The rows of a group lie close to one hidden flat surface of 12 dimensions, which may be shifted away from zero. Surfaces can cross.
Known rows, each followed by its group:
[  7  -3 -13 -26 -38  41 -27  -2   9  24  38  27  -3   6   8   2  17  24
 -14  13] -> q_992
[ 10  17   0  41  -4 -18  12   8  37  21  32 -16  -1 -25   5  -8  12   5
  -8  -9] -> q_963
[ 13   4  -8  -2  23  -6  19  -6 -38 -19   1 -14  12   5  12   7  11  -8
  55  -1] -> q_686
[ 21  18   8  21  15 -15   7   5  11  10   5  -1 -19   0 -21  -8  -7 -14
 -29  36] -> q_963
[-26 -13 -19  37  -6  -4  16 -14  16  37 -10  -7   5   2  -2   4   6  22
   2   3] -> q_963
[  0  17  11 -14  -5  11 -24  10  27 -34 -20  10   5  -2 -42 -11 -21 -47
  -8   9] -> q_407
[ 14 -18  -4   5 -24 -26   8  18 -32  -5 -48  31  -3  -2   5 -31  28  14
 -37 -12] -> q_686
[ 36  13  20  -6  12  10   1   5 -38 -26  -5  37   1 -47 -14 -20  -2 -11
  -3  27] -> q_671
[ 27 -11  -9   5 -17  14  -6   3  20  -1  15 -10   1  -5  39 -14 -10   6
 -20  40] -> q_686
[ 11  11  14  25 -15 -31  20  34  14  15  11  -3   4  -6   1  13  32  -3
 -26 -24] -> q_963
[-12  -8 -34  24  20   1 -37 -31 -12  -1 -21   5  -3  -5 -13  -5 -33 -10
  -3  57] -> q_407
[-10   2  19 -25  -3  48  30  -4   1  17  30 -14  -1  20  -4  11  26  41
  23 -28] -> q_992
[-10   8 -23  44  24   4 -24  -5 -14  25  25 -12   9 -23  28 -17  13   5
  -2  -8] -> q_992
[ 15   3   7  17 -14 -55  -8  25   0 -17 -24   8   8 -40   0   5  -3 -44
 -32   0] -> q_407
[ -8  -4 -17 -26 -47  -7  -3  -3  33  15  18  -1   8   9  16  10   9 -12
  23 -37] -> q_992
[  0  -2 -19  32  11 -19  -4 -25  37   4  15 -38 -10 -15  23 -16 -27  11
  13   0] -> q_963
[ 37  15 -12  36  23 -23  -2  47  10  -1  -6  22 -18 -34  34 -59  -9  -6
 -24 -17] -> q_671
[ 25 -15  19 -27 -21  16   2 -45 -21 -27  26  -6  13 -10  31   6  -2  14
   2   6] -> q_686
[  6  -8 -19 -20   9 -17   7  17  -9 -16 -15  -1 -10  15  21  11 -12   4
  45  -5] -> q_686
[ 25   7  -9  21  33 -14  18  21   2 -11  -5  -6 -19  -9  11 -13 -12  19
  19  15] -> q_407
[ 11  18   1  28   8  -8 -11  36   4  17  38 -30  -4  -1  16  -7  38  10
 -32 -18] -> q_963
[ 22   0  -7   6  19  -8  33  11 -37   2  -7  20   5 -18  13  17  -3  -9
  41  42] -> q_671
[ -9 -22  -3  32 -21 -73   5  12  -2  13 -29  -1   8 -34  14  30   4  -2
 -31  -5] -> q_671
[ 15 -21 -19  14  -8  18   2 -44   9   4 -10   1  -4 -12  26 -35 -34  13
 -10  60] -> q_686
[  3 -19 -15  28  -4 -10  30 -26  19  -1 -28  25 -11  37 -16  12 -14  46
   6  26] -> q_963
[  3  -5  -8   5  23  11  12 -25 -27  10 -23  13 -18  26 -15 -13 -18  -1
  -9  60] -> q_963
[ -5  20   3   0  25   2  -8  24 -29 -12  -3   0  -1  10 -33   3  32   5
  17 -29] -> q_686
[ 11  20  13 -30   7  34 -15  41 -14 -26  13  40   3  -6 -17   0  15   3
  19 -28] -> q_671
[ -8  -6   2  -1  -5   4 -11   5  10 -48 -29   0  26  -5 -23  18  -5  -1
  21  -4] -> q_671
[ -9 -22 -13  -2 -30 -37 -11   4  -2  15   5  -1  -2 -18  23  26  15  30
  -2 -29] -> q_407
[ -4   9  -7   5 -41  -3  -4 -11  26  18  25  -6   8 -13 -19  -1  34   8
   8 -25] -> q_992
[  8  13   5 -26  19   6   6  16  -2   2  13  13 -11   9  15  -4 -17 -31
  21 -10] -> q_992
[-12  -9 -25  18   5  20 -18   9 -22  11 -19 -11  12   1   7 -19  17   6
  -9  27] -> q_963
[-20 -24 -25   8   3  -7  -9  19 -36  10 -34  42   8   5   4  31   9  31
   6  10] -> q_671
[ 23  -1   4  -3  10  20  42   1 -12  15 -17  22 -13   5   2 -27 -16  -7
   0  49] -> q_992
[ 17 -30 -32 -13 -43 -24  11   0   1 -12 -49  14  -4  23  11 -11  -1   7
   4  24] -> q_686
[  7  -6 -28  28 -38 -10  21  17  30  -4 -55  15  23   2 -15 -33  17 -20
   6  13] -> q_992
[  8 -20 -10 -23  -9 -31  -9  27 -22 -29 -42  43 -13 -12   4   5  -3  25
   9 -24] -> q_686
[-32   9  -6 -22  29  13 -24  -3 -15  22   9   0 -14  29 -15  19 -18 -30
   0  11] -> q_407
[-24 -16  -8   1  14 -46   9 -21 -22  18 -28 -14  -5  14  18  19 -25 -37
  -2   5] -> q_407
[ -2 -15 -18  10   9   9  -8   9 -23 -26 -15  13  21  23  21  18  14  37
  19  -8] -> q_671
[  7 -11 -16 -19 -59 -24   8 -20  -8  33  -9  25 -15  -1 -20  -6  29  13
  -9   6] -> q_686
[  1  -8  29   3   2  -3  12 -23 -48 -25 -40  10  25 -17   9 -31   8 -25
 -27 -18] -> q_671
[ 11  17  -3  13   6 -16  17  32   7  23  24 -37   0  10  19   3  20 -33
   0   7] -> q_686
[  2 -12  26 -36 -25  15   6  16  12 -19   1  -8  11  19  -1  34   3   2
 -12   6] -> q_992
[ 14  -1 -25  17  -9  27  22  15  11 -12 -26  19   9   4 -14 -32  14  32
  36  16] -> q_992
[  9  -8  -1 -41   8  -6  12  -3  23  -1   6 -12 -51  -7 -18  15 -44  41
  31  35] -> q_407
[ -8   0   1 -19   5  25 -26  21 -15  15  35 -25   0 -28  20   6  12  14
  -2   0] -> q_407
[ -3  -1  -6   8  -8   4   1  -3  14   0 -21  -7  16 -25  18 -42 -15 -46
  -2   6] -> q_407
[-29   1  -2  19   8 -26  -9  -2   4  19   5 -16   6 -22   1  12   7  -1
   3 -41] -> q_992
[-13   0  -9   6  13  18   4  -5  -3  11   7   4   7   1   7   1   3  12
  23  -7] -> q_671
[ 26   8 -13  16 -21  -8  -9  33  11   7  15  19   0 -44   9 -11  22  11
  -3   6] -> q_963
[  2  -7  11  19 -26 -24  39 -28  12  14   0 -39  14 -16   0   4  16  -5
  -3   6] -> q_992
[ 57  10  -4 -20 -12 -21  -6 -24 -24 -33   3  69 -25  12 -17  -7 -10   4
   9  21] -> q_407
[  5 -20 -22  -5 -42  -6   4 -25  15  29   3   9  -5 -12  16  -2  -8   9
  -3  33] -> q_992
[ 26   6   6  36   6 -34   1  -5   5  12  29 -14 -13 -65  21 -16  -2   9
 -18   4] -> q_671
[  6   8  -7  44  -5 -24  11   2  16  -9 -15 -12  11  26 -23  -1  28  14
 -11  -9] -> q_407
[ -8  18   4  -4  21  27 -12 -11   4   7  23  -2  -8  -2 -30  -6  -7  -6
   8   5] -> q_686
[-21  -2  -9   5 -26  10 -19 -38   6  39  19 -26   3 -20 -14 -13  10 -10
 -25  24] -> q_963
[-18  -5  20 -35  -2  15  -9 -12 -41  -8 -19  39   8 -22 -29  17   0  -3
   3  -5] -> q_671
[-26  11 -25  28  25  11 -25  29  13  17  24  -5  -2  23   5  12  21  38
  18 -43] -> q_407
[ 14  11  12  25  10  18   3 -46   1   2  28 -19   4 -24 -20  -8  -1   9
  -6  41] -> q_963
[  4  12  12  26   2 -33  12  -5  -4  13 -11 -21  -2  15 -27   6   9 -37
 -39  28] -> q_407
[-20 -32   0   7  14   7  47 -20 -34  35 -27  -7   6  15  48 -10  -6  10
  -6   7] -> q_992
[ 14 -13  10 -29 -24 -14  11 -28   4   2  19 -29 -10  13  23  12 -11 -10
  -7  15] -> q_686
[ 10  -2  14  25  -8 -22  13 -15  -6 -19 -11 -19  22 -25  -1   2   7 -16
 -10  14] -> q_671
[-10   8 -17  -1  18  -6 -36  -4   0  41  30 -30 -36 -15   3 -16 -17 -16
 -31  31] -> q_963
[  8 -13  -1   3  -1 -44  -1  27 -23   6 -21  37 -12 -34  13  13  -5   2
 -16  -5] -> q_671
[ 17   6  -5 -10 -41 -39   3  17  43  18   8  16 -22  -8  -1  -3  -1 -13
 -16 -17] -> q_963
[ 16   8  15   0  31 -29  -7  46 -32 -30   7   9  -1 -34  17  26   5   9
  12 -29] -> q_686

New rows. What belongs after each?
[ 28  -6 -17   2 -47  -5  -2 -31  40  -1  -5  17 -15  17 -17 -25  -4  18
 -16  27] -> q_963
[-31 -14 -11  16   4  -3  17 -35  -3  22 -25  -1  12 -36  -7  -1 -21  -8
  22  19] -> q_671
[  6   2 -20  15   9  -3 -16   6  -5 -15  -2  -7  21   2  35 -14  -2 -32
   8  -7] -> q_992
[  4 -13 -14 -14 -10 -34 -16   4 -17  -5  -1  17 -19 -31  -6  25  -1  42
  17  -6] -> q_686
[-14  -4 -22   0  -1   3 -33   3 -15  -4   6  10   0  48 -25  37  29  44
   2  -4] -> q_407
[-18  -1  18  -9  15   1  -2 -23 -30   1 -22  19   1  14 -28  20 -15 -26
 -16  16] -> q_671
[-11   1  16 -37  10 -12 -28  15   2 -25  -9  -8 -29  17 -30  19 -16  10
 -18 -16] -> q_686
[ 13  -2  -3 -14 -41  18   0  -7  12 -22  11  10  33  -2   3  15  17 -14
  29   3] -> q_686
[  4  25   5  15  35  19 -10  -8  -1 -16  18  -7   9   8  -3 -20  -5 -20
  13 -18] -> q_407
[ -2  13   6  18  45  25  11  17 -46  -1  -8  15  12  -2  12 -19  10 -15
   9  -1] -> q_671
[ 16  -4  14   3  19 -39 -11   8 -21 -29  15  -9  -7  -9  19  41  -4  19
  -5 -11] -> q_671
[ -4   0  20  -4   4 -12   6   0  18 -17   6 -52  -8  -3 -27  26  -3  17
  -7  10] -> q_407
[-20   1  26  23  41 -15   8   2 -43 -10 -30 -11  20 -45   9 -14  -7 -28
 -17 -24] -> q_671
[ 15  14  21   1  11   7  14  21 -52 -27 -16   5  25  17   2 -21  45 -16
  -2 -37] -> q_686
[ 22 -22   2  -4 -24  -7   0  13 -14 -55 -36  14  33  -7  26   0   4   1
   4  -4] -> q_686
[-14  -8  -6  18   3   7   1 -17  14  -5   7 -22  11   6   6   7   4  29
  15 -14] -> q_963
[ 12  -2   9 -10 -28 -15  -3 -39  29 -15   5 -11 -16 -11 -44  13 -11  21
 -10  28] -> q_407
[ -6  15  15   3  -6  20   3 -27  35  20  44 -35  -8 -15 -18 -11   6  15
  -3  -5] -> q_407
[ 15  18  10  32  42  -7  14  21  10 -18  14 -17  -3  10   7   2  -3   7
  10 -12] -> q_963
[  7 -12 -20  16   1 -31  -4  -3 -12 -23  -9  -7  16 -35   7  30  -2  22
  48  14] -> q_686
[ 14  -8   6  27 -25 -25  13 -10  26 -31 -24 -23  19 -10 -10 -10  10  12
  -6  -5] -> q_407
[-23 -21 -34   2 -21  -8  -3  -4  -1  35 -12  10   3 -35  21  -4  -2  13
  18   3] -> q_963
[-10 -10 -17   9  19   5  -6   4  20   6  17 -44  -4  11  38   7 -20  10
  16   8] -> q_686
[ -8  -6 -15 -16  25 -23  13  44   8  17 -19  -4 -35   8   1  17 -27   3
  21  11] -> q_407
[-40 -23 -14  -4  21   1  -4 -18 -26   6 -42  25   0  24  14   6 -23   6
  11 -18] -> q_671
[ -5 -17  -2  28 -20   2   0 -39   6  15  28 -34  27 -30  29  10  13  17
 -10   9] -> q_686
[-10  -2  -7   5  35  36   0   3 -46  -3 -21  31  12 -22   5 -23  -2  14
  25   8] -> q_671
[ -2   7 -16  -6   8  -8 -13 -11  43  21  16  19 -37 -22  -6  -9 -47   5
  14   2] -> q_671
[-38  -7  -7  -1   0   4 -27 -10  -2  37  10  23 -14 -19 -20  18  -5  28
 -10  -7] -> q_671
[ 20 -17  20 -11   8 -30   1 -57 -36 -21  24  -9 -12  -5  32  22 -18  27
  -5  -3] -> q_671
[ 21  -1 -29  -1 -18 -11   4  47   3  -9  -9 -20   6  33   9   3  33   3
  19  13] -> q_686
[-22 -12  10  -5   7 -13 -11  19  -3  -9 -30 -47  13 -24   2  13 -19 -37
 -19  24] -> q_407
[  4   7  -6  28  -7 -45 -14  -9  18  13   9   0 -17 -12 -31  23   4  14
 -20  10] -> q_407
[-16 -12 -16 -11 -37  14  -5 -12   6  18 -18  40   6  -6  -7 -15   9  12
   0 -16] -> q_671
[-16 -17 -23  -2 -16  -2   9  19  -5   0 -33  27  18  19   7  22   6   7
  29  -8] -> q_671
[-14  -7 -25  11  10  -4  17   1  17  -7  -3 -29  13   6  27   0  -2  14
  62 -37] -> q_992
[ -9  11  -9  24  -2 -28  23  30   9  49  -6  18 -11 -25  -5 -13  12 -14
  -8 -15] -> q_992
[ 10  31  23  22  40 -19 -12  -8  -5 -15  29 -19  -6 -12 -19   7 -10 -26
 -13  -3] -> q_407
[ 27  -6 -17  41   9  -7  -4 -29   0  -7  -4   1  -6  -5  23 -35 -14  18
 -20  30] -> q_671
[  4   0  30  -7  31  -1  18   7  -7 -11  10 -11   7 -11  54  -3 -33 -40
  -3 -19] -> q_686
[  9 -24 -10 -28 -10   3  28   6 -11  14 -20  22 -11  32  67 -34 -16  -4
  -2 -26] -> q_686
[-11  -9  11 -31 -38  -3 -35 -17  16 -21   0 -10   3  -6 -40  30   0   9
 -17   8] -> q_407
[ 12  19   2   4 -12  13  15  44  13 -16   4   5  27 -17 -25  21  26 -23
  37  13] -> q_671
[-21  10  13 -24 -13   2  -7 -30 -23  55  44  -7  -2  -1  16   4  14 -47
 -27 -22] -> q_407
[ 27   8   5   2 -24 -16  26 -36 -21  -1   4  -9  12  -6 -12  -3  18 -34
   8  37] -> q_686
[ 28  21   3 -12  43  30 -21  16  -9 -47  29  -2  -3   0   2   2 -18   7
  37  10] -> q_992
[ 40  12  15 -11  18 -32   1  15 -35 -16  21   7 -30  -4  -6  22   1   9
 -10  26] -> q_407
[ 12  -4  17  -8 -29 -26  60  28  40  -5 -13 -38  10  10   6  22   3 -28
  15   5] -> q_992
[ -3 -12   0 -28  -9  19  20  29  -1  -5  -7 -29  -3  43  -5  12  25  30
  12   1] -> q_407
[ -6 -34 -28 -29 -30 -26  -2   3  -2  17 -20  17 -19 -16  25  13 -19  23
  20   3] -> q_407
[ 22  17  18 -11 -17 -18  11  -9  30 -14  -8  -2  -9  24 -25 -16 -13 -50
 -28  10] -> q_963
[  7  24   8  13  30   4 -26  39  -3  -6  28  -2  -3 -21  -1   5   0 -13
 -14   6] -> q_992
[ 41  -1   8 -32  -6  -6  -5  12 -22 -39  11  22 -10  -1  12   2   5  18
   9  -5] -> q_963
[-17 -16 -11   3 -10   8  11 -40   9   3 -19  -1  14 -19  15 -28 -16   5
  22 -20] -> q_671
[  4  15  15 -19 -20  -2   2 -15   1   0   9  12  -4  35 -34  11  18 -22
 -13 -13] -> q_407
[-11   5   5  30  16   0  -4  22   2 -16 -25 -33  23  14  -5 -12  14 -15
 -21  -4] -> q_686
[ 31   2 -13  18   1   0   8 -46  18   1  28  -7  -9 -40  15 -28 -24  12
  23  30] -> q_963
[ 14   6  -4  -3  18  27   9  -1  11 -25   5  -7  -7  22  -6 -16  -4  34
  37  -5] -> q_407
[  1  -9 -21   6  32   2 -32  19 -12 -17 -12  36 -16 -14   7   0 -24  43
  13   4] -> q_671
[ 14  -1  -2  21  -1  -5  36 -19   4  30   0  29 -24  30 -12   1   1  29
 -10  31] -> q_963
[-21 -17  13 -12   8 -19 -12 -38   1 -36  -4 -36  12  -6   9  28 -24   8
  21 -32] -> q_407
[ 42  -3  -1  -9 -23 -15  25   3 -10 -16  12  17   7 -24  26   2  12   5
  32   6] -> q_671
[ 15 -17 -28   6   1 -11 -13  17  19   6  -9  -2 -29  -9  25 -12 -30  20
 -16  42] -> q_686
[ 29  13  30 -17 -19  -3 -13 -26  -3 -19  13  20 -11   4 -17 -17   0 -15
 -44  -3] -> q_671
